The rows of a group lie close to one hidden flat surface of 12 dimensions, which passes through zero. Surfaces can cross.
In the rows, 128 means zero.
Some rows, each with its group after it:
[109 135 103 132  85 153 104 102 122 131  87  92 123  95  87 114 162 112
  95  69 127 164]	(2)
[146 132 150  99  98 153 173 129 146 136 103 111 152 146 139 163 159 115
 128 140 128 169]	(3)
[198 142  81 162 106  86  93 113 153  90 132 113 141  49 140 158  96 116
 172  84 134 104]	(0)
[ 65  67 186 155 100 163 129 141 106 118 141 119 176  95 107 136 145 105
 149  69 133 122]	(4)
[ 69 110  77  99 104 138 103 141 114 117  91 163  87  74 148 170  78 105
 107 140 151 144]	(4)
[127 132  84 127 135 110 133 133 181 152 168 152  90 162 106 127 152 162
 135 160  63 117]	(0)
[155 115 145 164 128 125 145 153 100 129  68 110 177  71 168 121 138 144
  94  78 114 143]	(1)
[ 99 145 143  97 128 144 127 175 123 154 133 110 123 188 131 159 114  90
 110  74 111 159]	(4)
[146 141 132 145 139 127 182 160 165 139 158 169 127 166 111 136 191 135
 119 150  57 129]	(2)
[131 156  97 140 160  74 113 162 150  95 134 191  74  81 148 145 109 120
 111  59  94 100]	(3)
[ 93  96 109 113  76 142 127 127 118 146 120  89 166 134 161 156 145 123
 109 180  94 174]	(1)
[160 120 135 141 189 109  72 151 166 169 137 137 145 107 148 112 111 150
 108 172 126  93]	(2)
[138 114 135  89 106  92 155 102 149 109 129 120 134 147 153 140 105  63
 107 132 140 126]	(3)
[139 110 144  91 170  95 134 135 179 112 120 154 108 177 195 112 169 121
 131 154  96  91]	(1)
[206 161 125 144 161  97 136 118 193 165 116 114 144 128 111  78 190 138
  62 113  74 127]	(3)
[188 159 153  97 136 127 165 110 131 141  96  89 139 170 130 118 107 112
 124 107 166 142]	(1)
[104 135 146 108 155  98 166 180 151 106 156 176 107 168 171 155 150 106
 116 101  59 116]	(3)
[131 127 166 110 104 132 195 113 122  96 131 110 158 142 142 150 124  99
 165 101 132 134]	(0)
[162 146 128  82 168 146 136 119 163 138  99 117 115 138 120 123  62 104
 165 115 187  95]	(1)
[136 110 113 146 152  81 135 136 121 110 108 110 156  72 206 117  93 172
 134  81  80  98]	(0)
[100 153 153 117 158 137 117 109 154 130 135  76 169  87 171 116 148 198
 155  85  67 133]	(0)
[122 126 127 136 136 116 123 116 105 125  72 173 128  36 170 115 152 159
  40 194 141 153]	(3)
[ 77 116 157 117 120 149 142 107  64 109 118 110 132 150 135  98 127 124
 122 121 153 138]	(1)
[ 97 138 138 118 159 111 109 101  98 149 153 105 128 149 144  84 108 184
 101 163 121 131]	(0)
[ 92 133 165 125 152 151 126 169 118 111 122 130 145 117 165 147 139 132
 149  72 105 127]	(0)
[170 152  90 144 152 117  68 127 121 137  94 133 105  74 141 123  95 170
 127 141 162 124]	(3)
[105 119 120 107 185 166 117 144 134 154  70 143 103 147 159  77 169 188
 114 171 110 118]	(2)
[137 102  88 149 113 137 112 141 101 116 108 191  79 157  96 114 152  84
 105 208 172 116]	(0)
[110 153 103  84  97 185 156  95 168 123 118 122 120 126  86 154 148 106
 166 160 137 149]	(4)
[134 135 145 163  99 103  75 141  64 125 170 109 155 156 140 136 147 106
  86 157 130 164]	(0)
[149 141  88 113 108 121 130  66 113  93 105  90 109 161 140  84 148 139
 155 151 136 125]	(0)
[134 116  96 133 111 111 154 134  99 141 115 157  89 161 122 129 104 139
 101 171 143 143]	(2)
[158 117 158 126 137  97 157 119 165 114 167 139 130 160  98 123 116  73
 148  86 136  87]	(1)
[ 76 113 147 126 162 158  94 139 143 141 152 171 120  99  96 119 129 125
 122 165 141 102]	(2)
[148 135 177  92 167 151 143 120 142 167 106  81 148 200 111  79 130  96
 105  92 150 122]	(1)
[ 41  54 111 130  91 114  99 137 126 104 121 160  92  96 154 141 152 129
 115 103  98 126]	(4)
[ 83 161  80 128 121 149  76 103 160 123 179 153  67 126  42 116 161 118
 140 127 112 119]	(2)
[140 117 102 154 136 148 119 115 135 140  58 127 141  59 128  83 174 159
  81 135 114 130]	(2)
[154  92 121 135 102 109 137 101 163 130 154 108 163 121 100 131 109  80
 144 132 135 102]	(3)
[113 126 126 162 123 125  18 127 118 119 146 100 170  47 145 135 139 131
 120 124 127 129]	(0)
[135 139 117 151 106 107 143 110 105  90 203 116 153 151 120 140 107 111
 184 155 117 108]	(4)
[ 75 139  89  84 145 164 128 144 123 102 115 146 112 118 154 155  77 100
 168 146 131 110]	(4)
[119 148 183 115 150 155 132 105 145 124 147 107 167 121 104 103 148  99
 128 111 138 118]	(2)
[116 165 121 118 124  92 105 122  93  80 162  89 107 172 159 132  96 110
 171  43 115 123]	(2)
[112 143 105 128 113 120 138 104  61 137  92 116  91 139 137  94 116 186
  89 137 139 168]	(0)
[ 96 121 101 122 122 149  84  75  95  82  91  94 111  83 138  88 108 147
 175  98 167 106]	(4)
[ 60 136 155 101 118 166 166 103  81 131 102 124 112 104 118 127  96 171
 124 108 164 163]	(0)
[ 60  82 138  68 104 113 143  74 107  99 113 123  80 192 154  92 133 111
 116 147 153 126]	(4)
[175 170 108 134 115  85 128 121 116 120 139 126 110 136 145 143 121 142
 112 138 123 152]	(3)
[157 134 131 120 102 124 185  72 147  75 127  99 135 142 118 110 156 111
 184  92 124 108]	(1)
[ 86 124  89 124 114 142  73 128 154 151 177 113 113 149  84 131 133 115
 141 131  96 124]	(1)
[ 85 150 144  99 106 145 121 104  85  93 133  95 114 151 140 139 110 126
 171  86 156 149]	(2)
[146 125 122 131 165  85 132 176 144 127 133 164 106 143 170 139 106 131
 122 107  97 101]	(4)
[ 51 131 170 125 136 151  87 115  98 104 180 124 151 117 142 128 146 141
 150 152 125 130]	(2)
[123 115 181  91 121 163 151 114 168 135 121  87 180 141 134 140 152 100
 152 117 132 133]	(2)
[190 174 115 175 129 139 104 181 107 116 108 171 105 131 117 154 180 121
 123 128 136 152]	(0)
[125  96 140 140 101  85 151 120  99  97 168 137 141 128 126 148  63  73
 139 116 162 103]	(1)
[183 117 165 164 175  69  83 129 125 145 127 125 111 135 127  72 112 160
 103  62 161  91]	(4)
[152 150 132 101 171 150 113 113 139 141  73 133 112 104 136 103 107 148
 122 151 186 118]	(3)
[128 136 139 124 111 140 116 135  98 170 133 142 108 139 109 159  99 161
 109 188 183 173]	(2)
[ 95 168 162  81 137 171 178 151  87 119  85 123 108 178 150 140 129 132
 134  88 138 169]	(4)
[166 139  91 154 148 148 150 109 167 137 167 121 161  98  61 116  82 122
 191 150 128  71]	(1)
[117 140 120 117 119 137 118 183 103 131  97 152 107  85 153 204  51 124
 133  85 167 158]	(1)
[ 54 109 174  87 130 209 152 115  92 115  77 123 122 122 110 118 106 116
 157 104 202 133]	(3)
[116 126 134 158 124 133 120 153 142 156 194 148 123 145  56 144 124 119
 140 111 115 118]	(3)
[ 95 121 163 127 143 165  80 132 112 167  92 116 113 116  97  98 148 149
  87  85 165 151]	(4)
[ 94 115 154 160 108 118 194 118  73  91 185 150 141 153 111 120 133 129
 145 139 108 121]	(3)
[135  74 138 134 124  42  82 125 124 142 146 117 104 172 152  98 103 106
  75  86 132 108]	(4)
[ 93 160  93 121 158 180 102 116 132 123 121 129  96 112  97 102 127 167
 182 123 129 107]	(1)
[174 158 144 118 153 148 110 159 133 175  79 106 132 133 132 134 127 148
 104 102 151 159]	(3)

New rows, each followed by its group:
[124 155  97 140 155 144  57 177 130 150 102 128 103  83 126 146 105 144
 123  60 125 136]	(4)
[184 114 127 133 163  86 106 144 158 133 122 111 153 126 161 115  88  98
 124 100 127  83]	(0)
[194 189 146 138 178 157 104 163 145 125 115 165 109 128 102 139 146 118
 153 122 172 115]	(0)
[ 94  81 182 104 141 160 116 136 163 126 142 111 187 140 138 127 160  59
 141 141 125  99]	(0)
[161 129 150 126 144 112 195 136 106 101 110 137 141 141 178 133 106 141
 154 137 137 113]	(2)
[ 92 113  60 113  73 145  87 117 144 116 111  86 142  93 138 159 130  94
 140 115  95 148]	(4)
[131 157  76 105 111 124 103 161 143 138  91 136  81 105 134 182  96 115
 111  77 125 162]	(4)
[188 130 106 121  98  57 164  75 146  89 136 118 139 119 154 127 111  87
 114 148 128 118]	(3)
[162 160 135 146 137 125 102  96 118 127 127 124  97 114  87 102 121 164
 147 102 181 122]	(4)
[ 99 106 134 118 103 120  96 131 114 148 132 133 123 107 108 151  84  84
  78 125 175 146]	(3)
[ 98 147 160  81 197 127 177 109 141  94 103 166  95 151 156  64 151 120
 104 116 119  86]	(3)
[ 94 141 121  73 151 132  83 117 155 142 146 129  77 180 107 114 111  97
 120 131 150 116]	(3)
[158 129 127 161 115  91 132 116 130 137 177 133 157 119 124 133 137 141
 106 191 109 133]	(0)
[157 179 140 123 178 138 184 134 129 129 114 154  98 180  93  77 154 126
 104 106 116 114]	(2)
[118 152 131 174 163 139 134 143  86 140 178 160 131 129  86 102 115 167
 126 172 121 114]	(1)
[132 140 161 134 104  82 134  94 117 126 221  95 171 150 125 146 104 123
 133 161 117 138]	(0)
[ 96 102  96 120 110 166  58 148 157 143 118 109 118  99 110 163 108 119
 171  92 141 124]	(3)
[133 109 148  70 163 152 149 113 230 185 128 103 140 173  92 104 131  98
 125 126 117  98]	(0)
[125 111 117 121  58 116 141 118 110 109 164 104 142 155 136 189 102  96
 163 144 138 156]	(3)
[173 107  63 135 153 121  92 138 181 147  75 146 103  76 144 118 115 167
 138 147 127  95]	(2)
[148 154  81 153 108 108 148  93 133  80 186 149 107 119 104 139 124 148
 196 159 109 103]	(1)
[129 174 157 147 120 126  91  73 109 113 180  87 170 103 111 105 166 145
 124 150 126 145]	(2)
[109 113 125 124 117  63 138  96 113 145 169  84 152  92 153 130  33 162
 110  95 116 126]	(0)
[143 119 147 148 117 157 135 110  78 145 130  86 164 155 111 109 109 154
 160 163 173 136]	(3)
[138 132 107 148 129 143 134 193 115 128  70 161  96 124 140 147 157 133
 114  78 110 148]	(0)
[155 181 136 139 164 124  79  91 113 159 160 127 114 131  76  81 125 156
  87 187 170 132]	(2)
[162 109  85 178 113 119  92 119 148 138 141  93 161 107 120 115 154 162
 156 141  83 113]	(3)
[167 145  86 121 156 114 114 131 139 146  87 118  89 165 126  83 125 136
 103 103 119 116]	(2)
[108  92 153  95  96 126 112  88 167 107 120 172  85  89  92 151 128  75
 122 130 209 123]	(1)
[ 99 142 123 141  75 122 125  86  83 106 154  85 147 150 127 114 188 137
 112 144  91 173]	(2)
[116 126 108 111 191 117  82 173 155 142 120 160  89 134 154 120  99 129
 122 113 117  88]	(4)
[ 96  72 133  96 129 135 173 148 137  93 106 139 134 142 195 149 106 115
 189 125 117  94]	(2)
[129 112  73 136 124 135  82 133 152 140  99 138  96 119 114 111 159 131
 114 140 114 122]	(0)
[119 171 124 136 116  90 112 165  69 137 176 131 100 208 161 153 147 163
  98 156  85 185]	(3)
[101 117 123  99  79 121 157  93 121  83 167  80 124 205 122 136 117  79
 193  78 116 121]	(3)
[120  87 154 167  95 124 126 171 105 166 196 113 172 166  83 166  90  91
 135 107 128 134]	(3)
[155 125 117  90 150 142 154  99 174 111  97 137 102 127 104 116  87  94
 180 112 183  77]	(0)
[150 114 113 199 116 109 118 115 115 141 190 133 149  97  57 111 107 137
 139 131 131 103]	(3)
[ 96 131 119 185  93 132 147 118  88 109 179 118 140 144  96 106 194 174
 144 121  55 142]	(3)
[ 83 125 111  64 106 130  97  52 131 125 143 102  96 190 128  95 143 104
 111 219 155 139]	(3)
[145 167 117 150 124 161 103 134 119 195 126  84 151 141  75 113 151 160
  86 131 110 178]	(1)
[149 193 137 127 133 124  71  95 144 100 172  73 146 115 135 139 149 146
 189  94 113 131]	(0)
[112 168  95 117 143 150 115 140 124 126 119 159  85 115 124 141 126 161
 136 152 127 140]	(4)
[121  95 157 111 128 159 138 155 127 140  93  85 171 152 160 137 127 109
 151  89 126 129]	(3)
[ 89 161 115 104 135 116 124 110 131 132 178 111  91 173 121 126 117 170
 152 116  93 135]	(0)
[ 95 155 116 103 195 112 116 116 121 108 149 151  75 118 149 103  49 182
 181 112 145  73]	(0)
[117 163 160 104 117 153 159 148 137 186 156 143  97 177  53 162 115 124
 100 113 152 179]	(0)
[126 146 135 120 142 159 149 103 139 126 144 110 129 149  70 105 105 111
 170  98 150 102]	(1)
[145  89 112 158  89 131 159 146 122 151  95 167 129 100  98 144 142 114
  74 166 141 153]	(0)
[156 132 149  85 139 120 178 164 173 169 106 158 114 164 123 165 105  84
  76 128 140 148]	(4)
[ 72  99 129 122 115  89 142  78 122 159 186  87 163 136 153  92 128 193
  90 193  57 139]	(0)
[ 98 137 131 111 126 163 160 132 138  90 137 129 129 139 131 147 142 119
 198 100 107 115]	(4)
[131 148 143 127 152 119 166 158 135 105 115 129 118 143 142 123 136 117
 138  18  87 114]	(3)
[184 165  98 171 132 147 148 135 132 123 123 144 176  38 118 156 122 153
 145 182 123 132]	(4)
[ 98  91 109 139 142 165  96 166 156 145 108 193 100  99  95 134 150 107
 113 162 138 111]	(0)
[ 82 143 171 101 136 177 143  96  93 135 108 129 121 108 101 115 104 150
 123 141 197 150]	(0)
[144 171 155 123 135  97 189 112 124 107 166 148  99 166  83 118 113  93
 113  67 133 120]	(3)
[165 149 123 153 156 127 157 166 114 115  94 135 147  87 165 139 108 159
 153  82 108 117]	(1)
[166 131 130 160 172 113 127 182  97 121 136 128 142 152 177 135  79 167
 191 113 121  92]	(3)
[142 150 151 194 151 141  80 173  90 179 153 118 177 110 111 119 154 167
  78 143 103 157]	(4)
[136 173 127 151  95 141 135 158 116  95 154 167 103  95  97 206 125 122
 173  81 140 156]	(0)
[163 133 151 148 141 124 126 197 105 163 133 107 155 175 154 158 110 140
 132  90 111 149]	(3)
[149 129  85 126  98 110  77  98 178 123 129  85 114 127 108 122 158 111
 143  71 103 124]	(1)
[ 94 117 125 129 137 105 153 101 103 143 135 117 133 117 160  94 115 202
  99 162  90 136]	(0)
[125 130 124  98 125 155 123 117 179 159 102 108 119  95  86 143  98 117
 135  66 154 133]	(0)
[128 100 140 126 148 139 104 155 112 151 117 138 145 121 160 144  88 134
 133 186 166 120]	(3)
[106 147 139 117 185 121 112 126 118 132 109 142  97 136 139  66 138 140
  76 104 121 111]	(3)
[118 118 134 120 138  99 148 144  83 127 153  96 172 201 195 109 116 104
  98 178  82 129]	(4)
[147 167  99 124 184 139 147 162 112 118 135 145 160 123 172 136  76 124
 148 200 109  99]	(4)
